The same things were measured in two ways. Each way mixes the same 4 hidden numbers, adds some noise and spreads widely along 2 directions of its own, which tell nothing about the thing.
(in the rows, 128 means zero)
Some things both ways: the first way, then the second way.
91 146 119 93 176 124 130 83
172 126 129 114 72 120 102 106 134 154 113

110 145 118 62 137 44 152 118
155 112 140 112 103 80 82 114 153 204 86

99 107 148 143 142 100 154 143
123 134 165 126 126 131 118 135 125 131 117

149 145 101 201 105 40 139 174
146 113 133 147 140 87 130 127 84 200 116

118 91 178 85 163 157 171 116
117 176 153 90 125 116 119 154 151 75 114

81 88 170 180 139 101 167 166
65 110 139 156 169 172 153 145 128 79 114

89 141 105 180 144 36 110 159
140 79 133 159 99 128 106 78 130 198 105

123 108 135 150 137 91 155 142
118 133 136 127 144 116 134 143 115 125 114

159 134 70 91 157 85 129 68
202 133 98 93 74 74 108 130 121 176 109

104 123 121 128 171 112 129 99
153 120 125 117 89 148 119 130 133 120 118

152 84 147 69 141 76 194 124
104 152 134 92 152 70 113 156 161 129 83

129 129 126 57 148 95 164 95
144 140 123 96 113 72 105 132 148 156 95

107 123 78 182 148 61 127 108
153 92 112 156 112 120 134 105 92 181 118

85 137 120 113 171 88 122 95
159 106 136 122 78 137 99 108 142 154 110

118 171 94 131 134 84 124 118
181 114 119 129 91 97 117 110 96 199 119

Other things, the second way, with their names:
(164): 129 121 148 133 130 127 120 137 114 147 117
(320): 123 127 147 126 120 145 123 133 132 114 114
(417): 180 132 133 89 80 115 102 149 131 143 114
(288): 140 125 156 151 134 120 133 130 72 173 135
(312): 162 103 159 98 78 139 74 128 170 161 97
(333): 115 167 154 99 158 46 107 151 137 158 95
(302): 151 137 142 124 98 165 136 142 99 95 142
(284): 159 108 123 129 115 86 112 119 110 202 105
(296): 179 151 130 78 82 109 107 154 135 118 115
(82): 120 154 100 136 159 65 163 134 86 134 118
(199): 160 133 157 105 87 147 104 145 131 123 124
(154): 90 132 172 145 171 139 138 149 99 124 125
(69): 77 119 153 150 157 173 148 140 123 78 122
(95): 145 139 126 113 134 84 130 147 105 157 115
(423): 139 125 139 126 94 181 130 140 116 85 134
(41): 98 159 169 122 162 98 124 149 121 130 110
(425): 173 97 118 148 94 135 129 112 82 175 130
(66): 104 125 171 112 126 166 104 150 163 95 106
(336): 142 110 147 132 101 171 123 130 119 119 126
(107): 96 121 157 96 137 135 98 159 184 101 87
(248): 74 139 143 151 172 108 146 123 116 122 110
(291): 170 103 120 149 87 161 139 116 83 145 140
(174): 160 152 134 116 112 107 132 147 93 138 134
(232): 117 158 113 105 147 73 142 152 130 113 104
(163): 167 137 111 110 93 108 126 132 112 134 120
(376): 128 147 159 95 110 130 103 149 157 99 110
(318): 175 107 133 113 77 133 98 125 133 163 110
(424): 162 106 127 113 87 162 119 138 125 120 120
(435): 201 140 98 97 84 56 114 128 107 188 113
(237): 69 122 136 135 163 158 147 151 144 66 109
(22): 94 157 151 110 164 52 105 131 158 153 85
(311): 167 169 135 97 128 90 142 176 78 125 137
(124): 130 137 173 128 114 122 104 118 128 151 117
(100): 110 160 155 88 132 100 106 154 169 102 96

Some of these things the first way, each followed by its name:
90 117 116 183 138 87 149 136 : (288)
142 128 123 133 126 88 165 129 : (95)
92 145 99 191 159 116 109 112 : (291)
92 108 148 132 164 110 148 118 : (320)
162 105 112 125 142 135 160 100 : (311)
112 119 129 149 137 76 156 147 : (164)
108 92 162 167 131 113 171 157 : (248)
126 67 158 60 167 110 190 89 : (100)
100 141 111 100 161 75 132 94 : (318)
75 115 132 136 168 102 138 103 : (336)
125 145 118 81 150 101 141 103 : (417)
157 161 81 89 150 105 127 78 : (435)
87 122 135 159 172 137 128 109 : (423)
155 127 159 122 127 124 170 162 : (232)
67 96 185 99 154 93 169 145 : (66)
101 83 177 161 136 108 164 163 : (237)
81 97 174 187 141 109 155 173 : (69)
